There are 11 hidden switches. A switch that is on adds its own fixed numbers to the row, and there is some noise. The rows also spread widely along 14 directions, which tell nothing about the answers.
(in the rows, 128 means zero)
Known rows, each followed by its switches (1 for on, 0 for off):
[127 131 142 103 134 123 118 141 129 135  96 127 167 135 118 116 136 136
 100 150 119 116 106 130 142 167  99 113 122 114 146 124 120  98 146 131
 128 114 138 105 149]	1 0 0 0 0 0 1 0 0 0 0
[104 172 138  90  95 157 130 126 148 129 118 155 103 107 126 111 129 129
  97 115 118 153 113 189 103 127 109 126 136  98 132 115 152 100 136 135
 116 149 124 108 141]	0 1 1 1 1 0 1 1 1 0 0
[141  88 165 107 128 139 135 133 121 108  75 144 128 106 141 113 149 145
 123 133 129  90 121 151 128 150 113 136 165 187 153 103 159 109 156 131
 132 114 129  76 144]	1 0 0 0 1 0 1 0 0 0 1
[133 134 164 102  84 130 119 141 156 115 149 142 112 105 140 105 116 127
 126 130 116 130 120 152 106 111 114 152 154  93 129  99 153  96 151 102
 122 160 103 132 109]	0 0 1 0 0 0 1 0 1 1 1
[138 122 157 108 147 123 151 121 135 108 110 145 111 102 169 120 140 126
 107 115 105 112 110 123 158 117 140 141 136 179 144 137 127 117 134 101
 132 142 128  63 137]	0 0 1 0 1 0 0 0 1 0 0
[130  92 162 137  84 142 131 141  97 153 139 145 124 112 141 103  81 136
 148 135 139 163 123 165 107 154 124 151 138 146 139 113 154 127 153 110
 138 118 128 159 119]	0 0 1 0 0 0 1 0 0 0 1
[110 140 141 116 121 144 152 120 131 130 128 134 108 113 154 116 110 122
 118 117 113 165 113 141 127 120 144 146 121 131 114 141 122 123 112 117
 113 168 143 114 116]	1 0 0 0 1 0 0 1 0 0 0
[150 115 173 140 158  91 124 137 146 126 103 138 166 128 137 144 128 123
 141 136  93 125 105  77 142 121 118 138 119  99 111 135  84 122 137 121
 150 130 143  85 109]	0 0 1 0 0 0 0 0 0 0 1
[140  97 154 109 132 118 134 155 120 107 106 143  68 100 180 138 147 115
 134 115 116 132 118 121 140  92 150 143 120 165 113 122 135 129 152  85
 126 128 123  99 124]	0 1 0 1 1 1 1 0 0 0 1
[114 140 123 137 133 107 138 117 134 125 119 160 146 123 124 123  91 118
 119 136 121 122 118 169 101 150 119 151 122 152 147 161 134 132 133 159
 133 147 115  97 160]	1 1 0 0 1 1 1 1 0 1 1
[114  88 146 129 142 140 174 102 125 141  92 151 144 131  99 111 114 101
 108 138 137 123  95 105 133 186 109 123 121 102 111 108 147 152 129 160
 130 136 171 117 111]	1 0 0 1 0 0 0 0 1 0 0
[106 142 139 118 132 102 121 134 152 143 152 170 140 132 151 112 109 124
 131 115 131 115  90 151 128 123 127 122 129  94 118 100 143 101 168  87
 147 114 117 112 137]	1 0 1 1 0 0 1 0 0 0 0
[140 127 147  98 151 111 128 146 104 130 102 140 122 118 151 116 132 114
 101 131 124 135  98 121 148 134 128 120 105 139 120 130 109 119 145  94
 144 113 136 104 143]	1 0 0 0 1 0 1 1 0 0 1
[138 180 153 109 119 120 133 146 155 122 111 148 125 105 173 135 124 132
 101 104  95 180 127 142 134  92 154 131 131 124 150 169  87  94 158  93
 132 135 116  81 141]	0 1 0 0 0 1 1 1 0 0 1
[130 141 160  99 140 124 128 122 137 112  92 144 138 109 141 108 139 131
  95 126 114 106 109 139 134 136 108 125 139 139 126 112 121 103 122 120
 143 136 140  74 135]	1 1 0 0 0 0 1 1 0 0 0
[121 137 158  79 130 155 153 127 124 129 107 157 100 102 165  96 149 127
 105  89 133 131  93 150 141 115 130 118 134 128 108  83 151 102 162  81
 139 119 152  80 123]	0 1 0 0 1 0 1 1 1 0 1
[132 110 143 143 130 114 129 122 118 125 109 162 127  99 149 131 129 133
 155 107  94 102 102 141 109  95 106 128 137 124 112  71 156 137 158 113
 183 121 156  99 117]	1 1 0 1 0 0 1 1 0 0 1
[115 124 161 139 118 135 125 129 145 120 124 145 119 114 170 127 113 139
 154 104 120 149 137 165 117 111 150 162 157 171 118 143 126 107 124 112
 107 148 111  79 126]	0 1 0 0 0 0 1 1 0 0 0
[140 116 183 135 127 121 130 119 149 118  68 157 147 107 144 129 121 144
 127 128 107 126 120 127 111 128 121 133 155 121 127 116 113 108 138 137
 151 136 149  75  94]	1 0 0 0 0 0 1 1 0 0 1
[147 117 184 107 114 132 141 129 116 120 111 141 114  89 179  94 113 136
 110 119 115 142 114 131 136 111 137 139 149 156 129 107 118 103 130  74
 153 141 141 103  94]	1 0 0 0 0 0 1 1 0 0 0
[115 160 171 128 148 122 146  90 132 126 125 158 133 101 180  89  92 127
 102  99 115 134 100 142 128 110 143 148 140 159 101 126  98 107  84  96
 150 176 151  68  92]	0 0 0 0 0 0 0 1 0 0 1
[118 123 166 123 113 142 120 119 137 131  79 160 131 120 121 117 119 140
 117 135 139 136 125 169  93 157 115 127 155 124 123 112 139 112 130 161
 131 126 139 104 125]	1 0 0 0 1 0 0 0 0 0 1
[155 131 193 109 116 145 125 138 141 105  76 138 109  93 165 116 147 138
 117 105 104 156 141 142 122 111 137 152 177 168 125 140 102  98 133 112
 118 141 116  59 117]	1 1 0 1 0 0 0 1 1 0 1
[126 108 136 133 154 101 150 117 136 117 137 147 118 118 127 127 124  87
 133 125 110 117 101  99 130 108 123 146 122  98  89 104 139 152 120 123
 150 152 146 122 118]	1 0 0 0 0 1 1 0 0 0 0
[150 112 165 119 140  99 156 108 172  81  79 168 133  99 108 137 143 103
 102 143 100  80 112 108 115 124 104 134 159  97 135 108 144 136 133 163
 160 154 136  79 119]	1 0 1 0 0 1 1 1 0 0 0
[140 146 135 156 146  99 159  89 148  94  96 157 135  85 136 141 123 120
 117 122  58 100 113 121 106  85 111 147 137 140 139 125 127 150 118 162
 179 176 159  66 120]	1 0 0 0 0 1 1 1 0 1 1
[111 176 147 102 109 152 111 130 149 134 118 140 116 117 126 109 135 127
 113 117 112 170 117 167 102 113 111 139 143  88 105 119 118  90 116 134
 110 155 124 106 127]	0 0 0 1 1 1 1 0 1 0 0
[124 154 106  88 113 131 125 140 142  99 136 124  99 103 126 131 163 129
 112 129  83  94 105 155 123  97  96 133 126 118 148  96 173 116 147 127
 130 156 123 117 166]	1 0 1 0 1 0 1 0 0 0 1
[121 147 159 116 113 120 128 111 138 111 123 166 110  91 170 100 100 136
  96 116 121 113 119 177 113 114 130 134 150 161 147 107 143 104 123  99
 159 153 126  95 118]	0 1 0 0 0 0 1 0 0 0 1
[105 163 141 127 138 102  97 127 153 132 122 140 166 140 136 126 100 141
 123 142 108 128 116 152 113 139 114 140 118 118 128 154  97  93 105 136
 122 157 118  93 136]	1 1 0 0 1 0 0 0 0 0 0

New rows. What belongs after each?
[129 110 166 115 128 115 125 141 130 127  93 159 131 118 163 125 120 137
 119 127 134 122 114 139 135 141 135 120 126 141 134 122 126 104 160  99
 138 111 130  89 124]	0 1 0 0 0 0 1 1 0 0 1
[132  84 137 154 131 121 136 142 122 131 127 139 117 126 134 143 124 112
 166 122 114 147 126 128 129 132 134 160 133 157 120 144 139 149 152 131
 116 119 115 112 150]	1 0 1 1 0 0 1 0 1 0 0
[165 110 143 114 116 103 143 158 138 111 142 128 124 106 138 144 134 114
 140 134  84 132 113  99 140  95 124 147 128  97 153 128 133 137 179  97
 149 134 118 140 138]	1 0 1 0 1 0 0 0 0 0 1
[160  75 175 113  93 141 128 161 137 121  83 135 138 115 107 144 154 134
 154 142 110 136 132 115 118 144  97 131 154  84 134 101 150 124 187 138
 130  98 130 127 129]	1 1 1 0 0 0 0 1 1 0 0
[155 136 169  93 107 103 121 142 140 111 119 167 127 100 137 107 113 116
  96 137 130 125 110 149 110 119 116 122 155  84 149 100 137 103 168  92
 170 124 109 135 121]	1 0 0 0 1 0 1 1 0 0 1
[115 130 121 145 147  99 126 120 172  98 126 145 131 124 133 158 141 117
 151 123  89  93 114 124 119  93 123 144 137 106 110 118 142 129 128 141
 129 163 122  84 137]	1 0 0 0 0 0 1 1 0 0 0
[121 148 154  89 166 111 129 143 171 133  82 138 151 143 162 132 160 136
 100 120 107 118  83  83 175 129 133 102  97  89 110 131  88  78 163  93
 117 122 149  51 116]	1 0 0 0 0 0 1 0 1 0 1
[104 128 124 135 114 166 137 128 102 148 134 128 148 133 120 107 103 134
 141 121 138 157 127 195 111 175 121 168 148 190 144 162 143 124 123 153
  82 143 110 109 177]	0 0 0 1 1 0 0 1 0 0 1
[139 156 146 126 138 141 181 114 157 116  76 159 114 103 119 141 142  93
  87 102 108 194 131 126 125 123 150 131 153 110 131 175 100 147 142 167
 125 130 140  77 154]	1 0 0 1 0 1 1 1 0 0 0
[164 109 173  81 130  92 130 158 145 104 122 172 131 110 144 106 144 107
 104 122 147  84  99 137 146 134 123 123 171 119 155  98 152 100 211  70
 157  84  83 100 161]	1 0 1 1 0 0 1 1 0 0 1
[127 124 165 104  98 141 125 139 123 140 107 154 135 114 142 107 115 141
 112 129 141 137 112 161 118 150 118 114 145 109 138  97 147  98 165 104
 139 114 134 127 123]	0 0 0 0 0 0 0 1 0 0 1
[103  96 134 126 130 141 133 141 113 140 111 141 106 128 162 142 137 135
 153 113 127 132 112 137 140 129 138 122 108 146  98 110 151 129 151 108
 112 111 148 106 136]	0 1 0 0 0 0 0 1 0 0 0
[119 116 155 152 122 123 123 120 114 133 139 142 115 115 149 112  86 123
 156 122 119 156 126 152  97 115 134 169 138 149  95 126 124 135  98 123
 136 162 131 129 105]	1 0 0 0 1 0 0 0 0 0 1
[155  52 163  96 142 119 135 169 117 123  97 137 148 142 107 125 154 103
 142 151 165 106 108 109 152 181 114 130 147 119 128 116 149 123 195 114
 112  73 105 121 163]	1 0 0 0 1 0 1 1 0 0 0
[149 114 154 117 118 138 170 124 134 112 141 142 115 100 114 109 116  87
 134 109 121 160 121 130 110 114 124 171 160 101 112 121 143 152 139 126
 136 157 125 134 124]	1 1 0 0 1 0 1 1 0 0 1
[134 138 163  96 101 129 104 155 115 139 138 142 121 116 144  95 111 132
 126 132 135 153 116 170 109 132 119 146 144 127 123 118 129  93 145  95
 130 122 104 139 140]	1 0 1 0 1 1 0 0 0 0 1
[133 117 154 152 147  74 100 131 110 123 134 148 130 110 188 131  95 140
 137 137  96 107 113 132 138 104 135 142 109 189 133 134 107 115 114  83
 166 136 122  90 123]	0 0 1 0 0 0 1 0 0 0 0
[100 143 145 163 108 149 134 108 151 133 109 141 118 122 137 134  97 133
 143 120 109 189 150 164  90 127 145 165 148 147 111 169 111 127  86 175
  97 173 133 103 119]	1 0 0 0 0 1 0 0 0 0 0
[123 143 131 122 123 144 174 122 120 132 174 144 118  99 164  94 107 112
 140  82 121 164 114 169 130  99 153 169 157 166 134 137 145 128 160  87
 128 139 114 108 160]	1 0 0 0 1 0 1 1 0 1 0
[141 132 158 107 121 138 140 127 135 103 120 156 105  98 140 104 138 119
 117 105 131 131 131 179 116 122 132 158 186 177 144 127 151 117 148 124
 130 124  98  84 170]	1 0 1 0 1 0 1 0 0 0 1
[115 116 150 115 138 145 131 126 122 128  77 132 135 127 113 120 139 124
 117 144 125 126 108 138 119 163 102 140 128 141 109 131 125 116 104 164
 103 146 143  85 133]	0 0 0 1 1 1 1 1 0 0 0
[151  77 148 139 125 123 134 142 100 124 139 109 129 118 107 119 115  96
 155 144 114 148 130 109 123 137 106 173 132 129 106 125 132 160 115 131
 127 145 130 156 129]	1 1 0 0 0 0 1 0 0 0 0
[121 154 130 107 136 125 140 117 155 102 108 151 109 112 123 129 144 105
  86 125 108 115 112 144 129 131 119 131 130 126 132 137 139 124 121 147
 120 158 121  79 154]	0 0 1 0 0 0 1 1 1 0 1
[132 142 135 116 126  87 120 120 140 100 114 170 108  94 160 139 116 128
  88 140  97  91 119 154 125 105 125 108 121 139 176 115 149 121 144 106
 178 141 121 103 139]	0 1 0 0 1 0 0 0 1 0 0
[153 113 179 122 148 106 150 124 128 113  84 173 139 103 148 117 122 118
 106 123 138 122 115 137 129 138 137 134 158 158 146 137 118 121 164 121
 157 105 123  67 140]	0 0 0 0 1 0 1 1 0 1 1
[136 103 165 145 141  96 145 130 146 124  98 175 100 115 152 153 113 106
 144 122 119 155 117 106 115 104 153 134 120 103  98 134 117 148 150 128
 156 120 140 107 108]	1 0 1 0 1 1 0 0 0 0 1
[169  44 153 101  87 128 175 163 134  97 120 158  89  88 148 143 157 117
 150 121 122  93 116 121 145 111 135 127 164 123 173  72 215 145 252  80
 154  86 116 141 144]	1 0 1 0 0 0 1 1 0 0 1
[162 120 173  83 124 142 153 135  97 128 114 144 140 106  86  67 128  91
  82 136 158 145 110 155 119 179  93 151 172 136 139 124 134 131 150 141
 137 104 111 125 170]	1 0 1 1 1 0 1 0 0 1 1
[116 177 147 114 119 111  93 148  98 162 134 151 112 112 189 104  91 140
 112 113 115 186 103 163 119  97 140 113  93 121 103 123  91  92 133  62
 165 117 138 131 120]	1 0 0 0 0 1 1 1 0 0 1
[146  99 187 100 104 163 190 120 152 101  93 150  83  78 169 114 140 127
 122  96 114 146 119 117 134  94 151 149 164 133 129  99 150 124 158 102
 131 155 158  88  77]	0 1 0 0 1 0 1 0 0 0 1
[124 153 141 129 136  84  91 150 130 138 135 159 121 126 177 133 105 129
 120 122 124 148 121 156 128 109 153 117 117 137 128 144 105 105 152  80
 150 106 102 114 153]	1 0 0 0 0 0 0 0 0 0 1
[138 131 165 149 107  97 107 130 108 144 123 171 144 102 177 117  75 146
 129 130 108 149 122 161 110 115 133 124 134 146 154 122 117 108 150  81
 185 117 125 122 115]	0 0 0 0 0 1 0 1 1 0 0
[121 123 188  89 104 137 141 122 125 114 129 156  59  94 177  77  91 110
  85 119 160 163 130 165 122 134 160 151 145 172 108 131 130 111  95  86
 117 156 113 121 101]	1 1 1 0 0 0 1 0 0 0 0
[125 143 146  97 114 123 135 143 144 139 123 136 122 121 147 116 119 125
 103 132 103 151  96 112 142 128 123 120  97  82 129 122 118 103 154  96
 132 142 142 125 110]	1 0 1 0 0 0 1 0 1 0 1
[126 178 171  71 106 137 135 114 134 116  88 168 111  88 146  84 116 129
  39 134 137 140 107 179 112 141 118 104 148 122 156 117 124  85 130 117
 147 139 132  96 126]	0 0 0 1 1 0 1 1 0 1 0
[137 121 156 126  99 128 109 147 135 120 122 152 107 108 137 133 130 126
 136 123 128 149 138 161 103 110 129 133 163 109 125 105 149 121 156 117
 136 118 109 138 138]	0 0 0 0 0 0 0 0 0 0 1
[121  91 146  92 147 108 146 158 155 114 122 153 108 141 163 135 141 102
 120 123 163 108 101 112 169 146 165 123 120 129 121 137 143 109 184  78
  93 111 100  95 144]	0 0 0 0 0 0 1 1 0 0 1
[120  98 142 137 108 127  98 154 108 145 116 124 150 137 129 134 106 148
 160 159 124 128 121 152 105 157 104 144 114 133 125 127 138 112 142 138
 109 132 122 136 132]	0 0 0 0 1 0 0 1 0 1 1
